All rows are made from the same 11 directions, up to rounding. Whole rows:
(in the rows, 100 means zero)
[[76, 101, 104, 87, 77, 129, 67, 110, 62, 116, 76, 103, 77, 122, 152, 95, 113, 90, 115, 58, 92, 102, 112],
[106, 113, 113, 135, 119, 90, 119, 103, 96, 75, 109, 89, 109, 117, 95, 100, 114, 93, 100, 93, 114, 110, 114],
[126, 118, 91, 78, 107, 106, 140, 110, 85, 97, 86, 90, 92, 88, 98, 67, 99, 126, 99, 127, 128, 98, 59],
[81, 80, 108, 69, 89, 91, 93, 100, 101, 131, 89, 111, 106, 84, 117, 106, 105, 97, 95, 101, 54, 100, 101],
[93, 95, 85, 122, 97, 96, 104, 109, 83, 87, 91, 107, 97, 110, 109, 95, 86, 97, 116, 97, 92, 132, 97],
[83, 99, 119, 89, 77, 109, 93, 106, 55, 129, 104, 94, 90, 82, 150, 106, 67, 89, 123, 78, 111, 76, 114],
[98, 124, 107, 57, 105, 107, 120, 106, 65, 96, 101, 99, 112, 111, 102, 89, 143, 96, 111, 79, 77, 126, 128],
[125, 108, 104, 125, 100, 94, 94, 71, 101, 97, 77, 88, 92, 110, 97, 109, 87, 82, 105, 82, 107, 78, 111],
[73, 97, 108, 111, 103, 99, 103, 115, 126, 105, 129, 95, 94, 102, 101, 109, 119, 96, 90, 103, 94, 119, 118],
[152, 101, 96, 112, 98, 113, 80, 103, 115, 86, 77, 74, 60, 106, 93, 79, 70, 118, 96, 91, 138, 46, 65],
[86, 116, 75, 75, 91, 119, 107, 87, 99, 114, 99, 112, 99, 93, 90, 100, 105, 102, 102, 126, 122, 108, 90],
[106, 113, 94, 80, 107, 81, 136, 100, 121, 99, 140, 87, 105, 76, 56, 112, 87, 93, 109, 125, 96, 102, 128],
[118, 111, 95, 73, 100, 99, 106, 93, 74, 91, 104, 103, 115, 95, 84, 99, 92, 99, 117, 91, 94, 101, 114],
[101, 114, 90, 107, 93, 112, 101, 99, 104, 101, 108, 89, 79, 102, 97, 102, 87, 95, 109, 101, 128, 94, 106],
[76, 113, 126, 116, 106, 108, 121, 66, 112, 143, 62, 100, 107, 97, 139, 100, 146, 96, 60, 130, 134, 78, 66]]

Rows cut short, each followed by the rest of it:
[104, 103, 89, 94, 81, 110, 88, 98, 121, 120, 98, 81, 55, 94, 102, 105, 73, 91, 108, 96, 107]
[78, 107]
[93, 103, 115, 101, 97, 106, 95, 87, 75, 113, 73, 105, 108, 109, 132, 99, 119, 92, 97, 84, 97]
[97, 99]
[104, 92, 83, 93, 94, 105, 82, 101, 118, 99, 93, 104, 87, 105, 89, 98, 97, 103, 98, 98, 83]
[109, 95]
[103, 94, 98, 137, 98, 101, 110, 119, 115, 103, 104, 85, 69, 95, 121, 88, 75, 110, 95, 107, 121]
[114, 75]
[106, 89, 117, 116, 105, 78, 107, 78, 112, 115, 98, 100, 118, 80, 101, 115, 83, 93, 88, 111, 96]
[82, 96]
[103, 81, 104, 118, 107, 117, 82, 127, 123, 91, 114, 106, 98, 98, 111, 79, 105, 139, 67, 114, 128]
[105, 47]
[89, 110, 86, 133, 93, 83, 133, 91, 102, 112, 77, 84, 68, 107, 114, 105, 86, 71, 120, 102, 84]
[133, 118]
[105, 91, 93, 121, 104, 83, 93, 83, 126, 96, 74, 101, 95, 114, 85, 109, 106, 86, 95, 98, 72]
[102, 106]
[107, 109, 121, 132, 111, 100, 107, 88, 100, 97, 122, 93, 116, 96, 106, 109, 99, 97, 88, 95, 131]
[101, 104]
[104, 126, 101, 120, 119, 89, 148, 107, 101, 78, 97, 78, 91, 113, 82, 89, 115, 96, 108, 124, 135]
[84, 104]
[104, 117, 108, 94, 109, 113, 82, 101, 96, 76, 91, 92, 98, 137, 87, 97, 142, 94, 103, 75, 109]
[71, 124]
[104, 99, 117, 90, 109, 88, 109, 96, 96, 103, 95, 98, 115, 97, 101, 100, 115, 99, 93, 97, 83]
[91, 105]
[90, 101, 117, 88, 105, 100, 106, 109, 88, 100, 100, 99, 112, 96, 105, 96, 110, 108, 98, 115, 125]
[54, 92]
[66, 100, 89, 73, 86, 112, 89, 101, 150, 131, 129, 98, 77, 90, 85, 119, 115, 91, 89, 117, 91]
[101, 121]
[109, 96, 111, 90, 92, 112, 80, 141, 117, 95, 131, 69, 55, 103, 104, 92, 89, 107, 106, 69, 99]
[80, 119]
[128, 90, 88, 81, 101, 96, 91, 118, 117, 87, 94, 92, 80, 104, 82, 83, 96, 114, 100, 87, 66]
[110, 92]
[116, 102, 115, 118, 119, 84, 118, 54, 99, 108, 53, 113, 138, 101, 104, 99, 129, 99, 70, 118, 100]
[94, 68]
[99, 97, 112, 111, 120, 89, 98, 98, 101, 77, 84, 109, 126, 124, 89, 97, 141, 101, 88, 96, 86]
[97, 102]
[107, 128, 111, 120, 113, 109, 98, 67, 119, 96, 96, 89, 103, 125, 86, 113, 142, 81, 84, 87, 121]
[93, 123]
[98, 109, 106, 90, 99, 106, 97, 90, 107, 107, 104, 95, 100, 99, 93, 107, 110, 95, 96, 103, 114]
[75, 109]
[88, 100, 78, 103, 86, 114, 74, 76, 111, 109, 102, 117, 102, 100, 89, 118, 87, 91, 102, 107, 113]
[102, 103]
[117, 88, 133, 92, 116, 86, 107, 111, 78, 93, 98, 102, 131, 94, 117, 86, 116, 116, 86, 84, 77]
[101, 88]
[104, 103, 115, 126, 107, 83, 119, 90, 92, 100, 83, 90, 102, 104, 113, 103, 100, 86, 102, 95, 98]
[95, 106]
[97, 95, 85, 86, 85, 119, 70, 80, 87, 111, 100, 125, 116, 92, 104, 109, 85, 102, 100, 96, 105]
[111, 91]
[100, 108, 82, 128, 99, 106, 95, 97, 143, 95, 101, 85, 65, 118, 82, 105, 105, 90, 95, 102, 109]
[110, 108]
[90, 99, 137, 90, 101, 106, 97, 105, 115, 130, 114, 86, 93, 93, 132, 102, 131, 99, 73, 80, 87]
[100, 109]
[121, 87, 144, 94, 114, 88, 109, 107, 111, 117, 109, 87, 113, 80, 124, 90, 117, 115, 65, 84, 74]
[104, 85]
[86, 101, 76, 53, 95, 122, 89, 108, 111, 103, 85, 117, 97, 103, 82, 85, 126, 123, 91, 134, 112]
[79, 69]
[66, 93, 78, 79, 87, 110, 88, 111, 92, 103, 96, 120, 100, 103, 98, 102, 100, 102, 114, 121, 103]
[91, 97]
[108, 94, 105, 130, 106, 102, 92, 96, 79, 86, 58, 108, 107, 119, 123, 85, 106, 108, 95, 97, 117]
[87, 67]
[106, 92, 89, 71, 88, 109, 94, 120, 105, 110, 105, 96, 78, 85, 102, 87, 81, 116, 103, 104, 94]
[98, 84]
[85, 104, 112, 113, 102, 81, 133, 97, 59, 106, 74, 100, 110, 100, 130, 98, 97, 85, 119, 105, 96]
[98, 105]
[99, 110, 94, 95, 96, 121, 90, 102, 102, 100, 107, 98, 90, 106, 101, 96, 107, 105, 97, 96, 121]
[101, 97]
[62, 90, 97, 74, 91, 106, 78, 114, 124, 108, 151, 112, 109, 89, 79, 124, 104, 96, 101, 110, 92]
[96, 132]
[101, 103, 101, 163, 93, 105, 85, 88, 101, 96, 127, 92, 89, 106, 117, 122, 67, 78, 108, 67, 116]
[140, 127]
[106, 87, 105, 112, 107, 72, 112, 96, 71, 88, 87, 111, 128, 98, 104, 103, 86, 92, 114, 90, 64]
[121, 108]
[89, 98, 73, 87, 97, 104, 95, 109, 109, 89, 99, 110, 95, 108, 76, 98, 102, 105, 109, 119, 98]
[102, 98]
[108, 92, 109, 108, 101, 100, 101, 92, 102, 112, 120, 106, 117, 76, 110, 103, 82, 110, 83, 104, 107]
[120, 82]
[77, 96, 96, 100, 102, 103, 105, 122, 88, 92, 92, 107, 99, 112, 111, 88, 116, 109, 105, 112, 105]
[101, 89]
[114, 102, 108, 94, 103, 105, 95, 85, 92, 104, 116, 108, 125, 85, 99, 104, 94, 107, 89, 96, 108]
[109, 94]
[119, 100, 76, 93, 102, 111, 81, 109, 105, 72, 105, 108, 98, 119, 75, 90, 108, 111, 102, 82, 82]
[138, 100]
[116, 116, 88, 99, 92, 134, 83, 76, 104, 107, 156, 113, 120, 72, 87, 113, 70, 112, 86, 102, 152]
[133, 90]
[133, 118, 81, 61, 99, 100, 138, 83, 62, 111, 51, 105, 103, 88, 108, 69, 101, 112, 106, 110, 83]
[130, 64]
[68, 104, 111, 125, 100, 100, 111, 116, 107, 101, 123, 88, 90, 99, 106, 111, 94, 93, 107, 121, 145]
[63, 112]
[121, 130, 91, 81, 104, 128, 115, 92, 98, 104, 111, 96, 96, 99, 99, 82, 125, 114, 84, 94, 117]
[150, 86]
[91, 90, 109, 93, 96, 91, 101, 117, 107, 109, 115, 92, 89, 91, 107, 104, 93, 97, 104, 94, 78]
[100, 115]
[79, 106, 96, 117, 99, 95, 88, 63, 87, 97, 95, 120, 132, 110, 88, 131, 101, 72, 112, 103, 111]
[85, 129]
[102, 99, 108, 99, 100, 100, 91, 100, 113, 102, 119, 95, 99, 97, 94, 109, 100, 96, 95, 89, 94]
[99, 115]
[101, 107, 90, 88, 94, 122, 100, 115, 81, 98, 109, 104, 95, 97, 112, 84, 95, 118, 103, 101, 123]
[117, 80]
[86, 107, 102, 106, 101, 106, 114, 92, 117, 119, 107, 101, 99, 92, 109, 102, 116, 100, 81, 116, 109]
[124, 91]
[82, 138, 97, 78, 88, 147, 99, 74, 85, 129, 136, 108, 109, 90, 116, 110, 121, 95, 90, 94, 145]
[141, 112]
[95, 120, 97, 100, 102, 104, 115, 73, 87, 110, 80, 105, 110, 108, 106, 103, 124, 85, 99, 100, 102]
[120, 107]
[101, 96, 75, 103, 93, 94, 98, 90, 110, 100, 78, 106, 87, 108, 90, 102, 93, 91, 108, 103, 75]
[122, 101]
[92, 81, 116, 122, 98, 98, 79, 109, 112, 102, 148, 104, 114, 84, 107, 118, 76, 102, 91, 87, 99]
[116, 112]
